There are 4 nested groupings, the coarsest first. Each group lies inside one group of the grouping before and may be the whole of it. The rows also spread widely along 11 directions, which tell nothing about the answers.
In the rows, zero is written as 128.
Some rows, each with its group in each grouping after it:
[104 146 113  99 110 113 141 111 114  86  98 116 144 106 136 125 137 104
 139 101  91 122 112 152 121 158]  J761 gemun Zetis J569
[122 135 167 104 122 124 126 110 137  82 136 152 100 125 131 106 100 129
 109 120 140  71 152 136 144 120]  J641 Fipef Zez J241
[112  69 144 205 100 165 140  92  96 155 203 154 115 136 176 147  98 133
 146 112 188 134 155  81  73  91]  J761 gemun pebip J707
[103 117 198 144 120 198 151  62 122 136 170 152 113 142 159  93 132 101
 104 125 153  57 182 118 119 120]  J641 Fipef Zez J512
[124 133  86 106 148 127 138 144  98 148 148  95 122 128 106 151 140 176
 129 165 128 147 117 155 127 144]  J761 rizi dut J913
[129 113 139 135 120 119 128 124 115  98 156 141 125 117 134 122 106 141
 141 133 140 124 145 130 121 110]  J761 luv ruraf J100
[ 96  94  76 116  89  96 122 133 154 106 146  92 134 119  99 126  83 107
 151 118 148 125 129 179 130 142]  J761 rizi ven J921
[110 161 167 122 120 154 147 115 152 141 101 145 131 139 184 103 122  42
 104 185 107 136 198 107 131 128]  J641 Raru zazag J685
[136 115 111 123 107 135 118 153 173 125  91 104  69 120 134  86  83 117
 125  70 127 100 134 133 186 170]  J761 rizi ven J447
[128 129 136 100 104  95 133  94 101  51 172 177 135  83 149  97 137 130
 153 106 139  77 151 155  98 100]  J761 gemun Zetis J329
[111 132 147 131 114 102 128 164 159 102 183 138 123 124 109 148  77 138
 148 164 120 146 122 116 126 128]  J641 Raru zazag J351
[130 160 103  86 150 113 145 139  99 131 101 111 111 137 128 153 126 176
  99 179 121 152  94 128 132 126]  J641 Raru Kizi J723
[108 117 156 140 114 144 154  84 104 150 179 125  67 169 132 128 108 171
  84 118 169  78 159 106 123  88]  J761 luv ruraf J570
[ 87 143  82  90 130 137 151 112  87 138 124 123 133 127 132 131 150 119
  95 142 118 109 130 186 110 121]  J641 Raru Kizi J361
[104 153  67 109 155 162 132 165  80 180  80  99 115 136 145 169 153 129
  89 120  89 155  92 153 129 164]  J641 Fipef Zez J241
[101 118 119 122  91  89 144  98  84  84 192 156  87 130 134 133 110 153
 113  73 155  63 137 142  98  76]  J761 luv ruraf J100
[109 124 144 104  97 140 153  33 117  93 106 127 179 111 210  92 143  38
 137 158 158 102 161 124  95 108]  J641 Fipef Zez J512
[114 117  91  94 117 125 130 141 173 114 116  90 137 101 130  92 108  97
 151 151 129 133 110 160 153 158]  J641 Raru Kizi J361
[128 166 121  88 131 127 141 142 126 118  96  98 117 131 117 135 133 136
 124 128  82 130 113 140 156 175]  J761 rizi ven J921
[115 120 131 110 137 114 111 165 152 107 151 129  91 125  53 120  90 187
 118 134 124 106 141 178 159 149]  J761 gemun Zetis J329
[125 150 101 139 128 149 139 166  81 163 223 157 143 112 161 145 176 111
 156 152 101 150 158 138  90 126]  J761 rizi ven J447
[ 93 119 141 110 139 174 145  94 133 161 174  98 130 149 105 119 138 134
 107 178 147  95 146 160 129 138]  J641 Fipef Zez J512
[ 98 142  92  99 127 137 128 136 115 118  88 114 153 115 102 128 139 103
 123 120  81 128 139 205 139 170]  J761 rizi ven J447
[164 103 145 158 154 179 118 172 131 156 201 129 113 108 156 128 124 175
 171 152 144 153 100  86 129 150]  J641 Fipef Zez J512
[122 169 172  99 152 125 127 153 111  86 102 187  88 133  98 122 101 162
  76 136  95  90 166 163 153 123]  J641 Raru Kizi J361
[132 138  88  98 152 114 143 150  76 134 176 135  82 123 116 154 136 225
 103 127 134 110  85 151 113 108]  J641 Raru zazag J685
[120 137 136 117 143 157 125 151 122 132 144 139  95 124 101 108 130 147
 112 116 107  91 169 172 155 157]  J761 rizi dut J913
[118 131 163 131  90 101 137 143 179 126 251 133 112 136 151 103 106  82
 161 186 148 118 190  90 124  97]  J761 luv ruraf J570
[111  62 114 150 101 156 128  95 170 136 142  80 157 112 149  88  96  83
 171 148 173 142 147 134 129 134]  J761 luv ruraf J570
[114 150 110 130 112 151 163 109 110 195 145 100 104 155 200 137 161  87
 116 150 126 149 146  73 107 128]  J761 gemun pebip J707
[110 139 124 113 123 137 152 102 115 130 132  86 154 137 117 157 132 137
 145 162 110 151 105 129 121 156]  J761 rizi ven J447

New rows. What belongs after each?
[ 71 124  95 128  94 103 120 157 151 130 166 118 155 135 134 155  95  42
 138 171 127 157 152 152 105 124]  J641 Fipef Zez J241
[ 78 147 155 106 144 164 132 131 182 174  70  75 110 190  77 130  91  97
  60 202 111 130 174 155 180 171]  J641 Fipef Zez J512
[149 123 158 113 142 112 110 154 168  73 114 126 156  96 101 105  98 139
 174 184 112 165 141 139 155 163]  J761 gemun Zetis J569
[134 128 104  98 144 113 117 163 142 127 145 123 118 115 109 111 134 146
 138 163 121 135 149 166 145 145]  J761 gemun pebip J707
[123 130 130 147 149 175 119 181 107 161 141 148  94 127 125 125 132 146
 107 105  93 127 158 148 142 146]  J761 luv ruraf J570
[ 96 100 180 185 108 178 140 112 143 149 159 123 118 154 132 133  85 103
 132 130 133 132 162  96 126 135]  J761 luv ruraf J100
[135 147 134  68 138 105 116 143 132  61 145 148 124  90 116 104 133 147
 140 121 110  81 115 175 146 142]  J641 Fipef Zez J241
[108 147  98 114 109  98 142 116 111 140 140 123 148 148 153 145 125  82
 118 205 140 160 184 136 104  98]  J761 rizi ven J447
[ 96 156 131 111 171 186 140 104  18 141  44 168  87 154 116 162 148 185
  15  73  99  71 140 192 120 128]  J641 Fipef Zez J512
[ 79 118  86 120  98 132 138 113 107 121 158 151 146 103 161 111 136  68
 123 112 127 100 156 181  92 110]  J641 Raru zazag J351
[ 85 129  96 125 123  88 131 134  73 103  93 121 107 157  81 194  80 178
  83 110 119 140 108 162 113 108]  J761 luv ruraf J100
[ 86 115 189 179 105 139 121 149 162 109 121 162 114 153 109 154  26  99
 111 147 129 149 165 107 132 126]  J641 Raru Kizi J723
[150 124 174 127 133 103 124 112  90  69 192 193 125 114 153 138 106 167
 137 165 171 109 152 109  95  68]  J641 Fipef Zez J241
[ 52 155 155 102  93 117 172  53 139 145 170  87 165 186 132 161 123  54
 102 234 143 126 166 117  91 104]  J641 Fipef Zez J512
[112 112 197 149 125 154 138  80 116  97 139 148 125 148  93 134  84 161
 114 136 145  96 169 135 128 124]  J761 rizi ven J921
[ 78 132 140 131  95  76 130 109 131  95  92 141 131 166 111 166  61  88
  94 165 136 147 187 136 109  98]  J761 gemun pebip J707
[ 77 130  66 102  72 111 158  87 155 166  84  58 104 157 179 112 122  35
 101 116 142 119 144 120 130 137]  J761 gemun pebip J707
[113  93 147 164  98 118 130 126 151 126 191 161  88 139 154 118  59 113
 118 146 186 112 179 102 111  78]  J641 Raru zazag J685
[125 128 118 133 130 151 118 148 133 128  71 132 138 108 156 112 127  83
 138 122  95 156 155 142 138 166]  J761 gemun pebip J707
[ 69 147 138 132 100 124 147 116 120 124 114 155 117 156 139 145  88  72
  78 144 122 117 175 139 111 106]  J641 Raru Kizi J723
[120 110 144 135 131 145 126 126 149 130 133  99 135 134 129 145  92 133
 143 170 146 154 109 106 135 145]  J641 Fipef Zez J241
[109 100 103 116 151 173 146 114 111 177 192 106 124 134 107 119 144 180
 116 187 165 117 128 170 119 122]  J641 Raru Kizi J723
[103 121 109 125 137 155 114 134 105 130  85 148 147 119 148 126 122  80
 103 141 124 133 167 178 122 130]  J641 Fipef Zez J241
[167 155 131 100 151  96 143 122  65 101 134 179  87 121 179 131 128 200
  95 160 156 118 137  99 112  67]  J641 Raru zazag J351
[118 151  80  80 157 151 146 127  96 163  88 108 116 132 142 115 159 136
  83 172 121 128 135 173 138 133]  J641 Raru Kizi J361
[106 161 134  78 135 155 173  57 113 145  65  84 142 151 155 120 149 113
  89 193 126 126 122 123 132 137]  J641 Raru Kizi J723
[161 157 154  51 157 103 145 105 137  73 171 126 146  95 118  92 154 193
 157 214 129 107 111 141 142 125]  J641 Raru zazag J351
[124 166 119  98 129 137 149 112  77 146 158 162 119 136 167 111 177 100
  94 157 122  95 209 157 109 101]  J761 rizi ven J921
[ 84 179 175 100 123 153 139 105 130 113  66 145 131 148 147 122 127  44
  77 137  78  97 183 146 144 149]  J641 Fipef Zez J241
[114 152 167  95 122 112 141 124 159  85 153 130 119 124 106 121 103 138
 130 155 109 104 124 133 140 139]  J641 Raru zazag J685
[112  81 103 151  96 124 122 152 154 104 190 128 119  89 137 123  78 127
 174  89 147 124  91 134 113 134]  J641 Raru zazag J685
[ 95 174 205 136 101 122 129 147 156  83 130 163 155 132 137 135 100  40
 144 150  54 144 188 109 128 145]  J761 luv ruraf J570
[ 86 137 133 112 111 123 146 111 127 129 182 154 107 140 131 112 117 107
  93 150 141  80 182 157 116  96]  J641 Raru zazag J351
[112 188 120 125 131 134 156 155  80 159 110 146 115 147 188 172 138  96
  95 164  86 172 131  86 104 118]  J641 Raru Kizi J361
[132 122 225 131 137 168 128  89 126  70 155 185 117 114 123  95 109 150
 123 115 136  55 166 135 134 128]  J641 Fipef Zez J512
[138 166  88 116 144 150 132 185 115 195 104 117 100 144 169 127 152  92
 100 164  94 166 174 123 149 152]  J761 rizi ven J921
[ 90 101 144 161 101 111 114 151 148 106 184 151 114 131  84 148  62 133
 138 131 139 130 159 143 116 122]  J761 gemun Zetis J329
